There are 4 ways to turn a row about zero (a turn may also mirror it). The second row of each pair is the first, turned, with some noise. The first 36 pairs use one turn. New pairs use 3 turns, one after the other, and a turn may come again.
(in the rows, 128 means zero)
Some pairs, each with its turns in order after it:
[129 133 150 116 114 123 139 126]
[131 110 142 130 134 114 118 134]	J730

[155 119 121 118 129 131 125 154]
[149 129 144 115 112 116 118 121]	J298

[176 120 113 105 124 163 118 143]
[149 120 147  95 127 174 113 147]	J364

[140 133 101 152 141 143  84 131]
[148 109 140 140  95 123 113 167]	J364

[143 116 121 124  63 134 115 190]
[149  86  74 172 137 170 123 117]	J216

[ 56 107 128 105 166 131 139 151]
[ 82 126 102 118 119  75  76 120]	J216

[141 143 130 126  56 122 157  95]
[122  57 130 174 128 135 112 117]	J730

[ 56 122 183 109 116 117 126 126]
[110 121 156 116  87  81  87 166]	J730

[ 67 140 129 141  85 123 149 129]
[ 84 144 160 149 138  88 139 100]	J364

[ 86 124 161 119 112 179 140 137]
[120 138 159 120 180  99  94 117]	J364

[106 157 103 133  80 170 104 141]
[130 100  85 150 145 110 185 118]	J216

[153 116 170 151 134 126 117 147]
[127 132  98 112 115 128  80 119]	J364

[131 125 106 183 121 180 104 128]
[ 91  89 122 118 129 149 186 130]	J216

[146 114 133  88 131 107 136 118]
[145 131 114 118 135 158 150  98]	J364

[127 135 129  97 133 121 113  93]
[153 149 141 116 112 107 134 109]	J216

[100 129 105  83 151 123 200 134]
[ 97 111 122 108 186 135 190 119]	J364

[ 65 166 128  64  84 146 102  85]
[ 58  89 174 159  84  89 159 150]	J730

[113 124  93 131  68 127 104 132]
[128 119  96 181 111 126 162 120]	J216

[121 160 138  81 127 153 134 141]
[135 119 173 130 124 100 162 131]	J730

[ 84 136 149 144 160 103 131 126]
[101 158 128 146 173 137 128 107]	J298

[161 127 123 142  95  99 126 147]
[152  98 134 137 107 148 109 102]	J298

[109 125 142 157  92 114 155 124]
[134 103 124 153 149 166 115 141]	J298

[107 137 133 119 130 132 138  64]
[104 142  83 129 136 149 160 149]	J298

[ 75 144 155 200 161 136 136 131]
[ 77 100 136 103 127  93 132 199]	J216

[150 200 169  76 146 147  91 126]
[154 134 120 190 173 192  87 137]	J364

[130 112  84 132 135 124 135 124]
[130 146 120 149  98 119 109 141]	J298

[ 56 127 149 164 135  83 128 133]
[ 97 117 104 162 124  59 133  95]	J364

[110 107 130 104 130  96  89  92]
[ 62 132 125 118 139 111 110 140]	J730

[ 94 122 137 100 117 136 122  88]
[142 157 108 112 102  90 138 123]	J216

[118 133 115 127 110 188 137  94]
[131 100 101 156  96 106 169 122]	J730

[105 132 149 122 124 124 141 163]
[126 115 102 129 140 119  96 144]	J216

[142 110 135 137 140 121 200 127]
[157 167 143 138 127 174 123 151]	J298

[123 107 119 122 131 126 120 134]
[118 142 126 123 126 117 123 113]	J730

[ 93 138 105 117 155 141  96 189]
[ 96 139 164 123 141  73  88 113]	J298

[ 86 158 166 126  87 123 129 142]
[134 113 173 155 100 112  98 159]	J730

[166 130 135 133 200  96 135 106]
[139 194 125 135 104 139 156  88]	J298

New pairs, each followed by its turns in order:
[120 126 134 150 128 137 131 125]
[117 131 106 130 131 119 139 128]	J364 J298 J298

[163 125 126  56 129 136 122 146]
[150 140 186 125 128 161 172 127]	J298 J216 J216

[119 103 136 107 132 155  83 125]
[129 142 119 159 132 135 124 180]	J298 J216 J730

[ 90 145 133 118 133 160 146 111]
[125 130 118  93 168 118 149 151]	J216 J730 J298

[123  99 114 128 138 155 151 131]
[150 113 154 130 111 117 146 112]	J364 J216 J216

[117 152 133 130 136 129 107 184]
[ 88 107 141 147 135  83 138 123]	J730 J364 J298

[ 75 183 200 137 129 138 104  84]
[168  80 184  87  61 131 130 110]	J730 J298 J216

[131 122 124 141 131 127 119 182]
[158 126 106 110 114 138 111  95]	J216 J364 J298

[128 128  58 135 109 179  56 120]
[164 111 122 134  89  69 188  76]	J364 J364 J216

[120 150 141 139 129 130 113  99]
[123  99 136 145 138 120 107 131]	J364 J364 J298

[ 99 132 112 168 120 104 154  73]
[138 156 140 156 106 112 175 174]	J730 J730 J216

[144 142 120 126 184 200 132  77]
[ 77 166 183  76 165 118 141 128]	J216 J364 J216

[136 135 163 115 132 106 163 131]
[143 145 108 140 119 171 154 127]	J730 J298 J364

[133 128 126 156  98 112 106 122]
[153 119 139  93 128 105 135 130]	J364 J298 J364

[135 162 127 119 101  96 128  92]
[161 134 135 107 138 132  81 146]	J298 J364 J216

[107 128 126 132 164  84 100 132]
[151  97 159 115 132 141  88 143]	J298 J216 J730

[124 155 126 142 121 115 146 114]
[111 115 120 136 142 157 123 133]	J730 J730 J730

[125 103 165 123 180 139 144 136]
[154 159 158 151  96 150 149 121]	J216 J216 J216

[108 119 164 143 157 121 116 123]
[117 144 154 145 105 128  95 133]	J298 J364 J298

[120 152 132 127 126 157 181 130]
[155 127  84 160 130 106 132 113]	J216 J216 J364

[132 129 144 125 101 130 118 135]
[143 146 134 122 114 144 114 125]	J364 J730 J730

[149 116 124 106  90  91  95 134]
[143 161 113 119 132 135 177 159]	J298 J216 J216

[121 139  58  88 106  90 136 169]
[158 127 138 118  53 149 163  84]	J364 J730 J364

[135 135 104 174 116 188 118 131]
[146 151 146 132 169 132 117 191]	J364 J730 J730

[143 169 146 120 127 108 131 134]
[112 154 124 149 124 129 148  94]	J216 J364 J730

[110 114 105 113  90 137 170  87]
[137 131 151 166  76 102 103 113]	J730 J298 J298

[141 123  62 100  94 116 120  99]
[127 147  85 120 184 128  94  95]	J364 J730 J730

[146 131 160 120 115 119 121 126]
[140 124 139 114 146 123 156 119]	J298 J364 J730

[128 141  98 113 140 119 130 134]
[120 118 110 126 124 144  97 133]	J364 J298 J364

[195 142 174 129 141 133 119  90]
[154 148  70 152  87 127 102 164]	J364 J298 J216

[165 151  99 124 154 128 177  56]
[130 176 113  53 116 139 170 157]	J364 J216 J730

[142 153 168 110 119  96 107 151]
[105  78 158 140 145 133 143 137]	J298 J216 J730

[129 106 140 109 122 147 117 121]
[126 125 120 146 120 149 115 147]	J730 J364 J298

[117  82 139 121 134 170 168  79]
[133 114 131 135 137 115 198 182]	J730 J216 J216

[165 108 132 104 151  94 120 171]
[173 116  99  95 127 151 120 165]	J216 J216 J298

[ 79 127 134 177 143 131 124 134]
[133 151 165 116 118  93  83 129]	J298 J216 J730

[150 180 157 160 100 183 121  89]
[140  72 191 173 141 131 141 158]	J298 J216 J364

[131 133 115 167 101 118 150 171]
[103 135 136 144 124 177 104  97]	J364 J216 J730

[200 127 105 143 154 127 136 138]
[143 170  66 118 136 137  98 119]	J298 J730 J730

[110 130 112 140 138 137 126 120]
[127 131 147 131 123 139 104 125]	J298 J730 J364

[ 78 120 131 137 126 122 126 124]
[122 151 106 132  98 127 133 157]	J216 J364 J216

[128 118 125 105 160 152 147 121]
[159 145 157 143 127 127 119 142]	J216 J216 J216

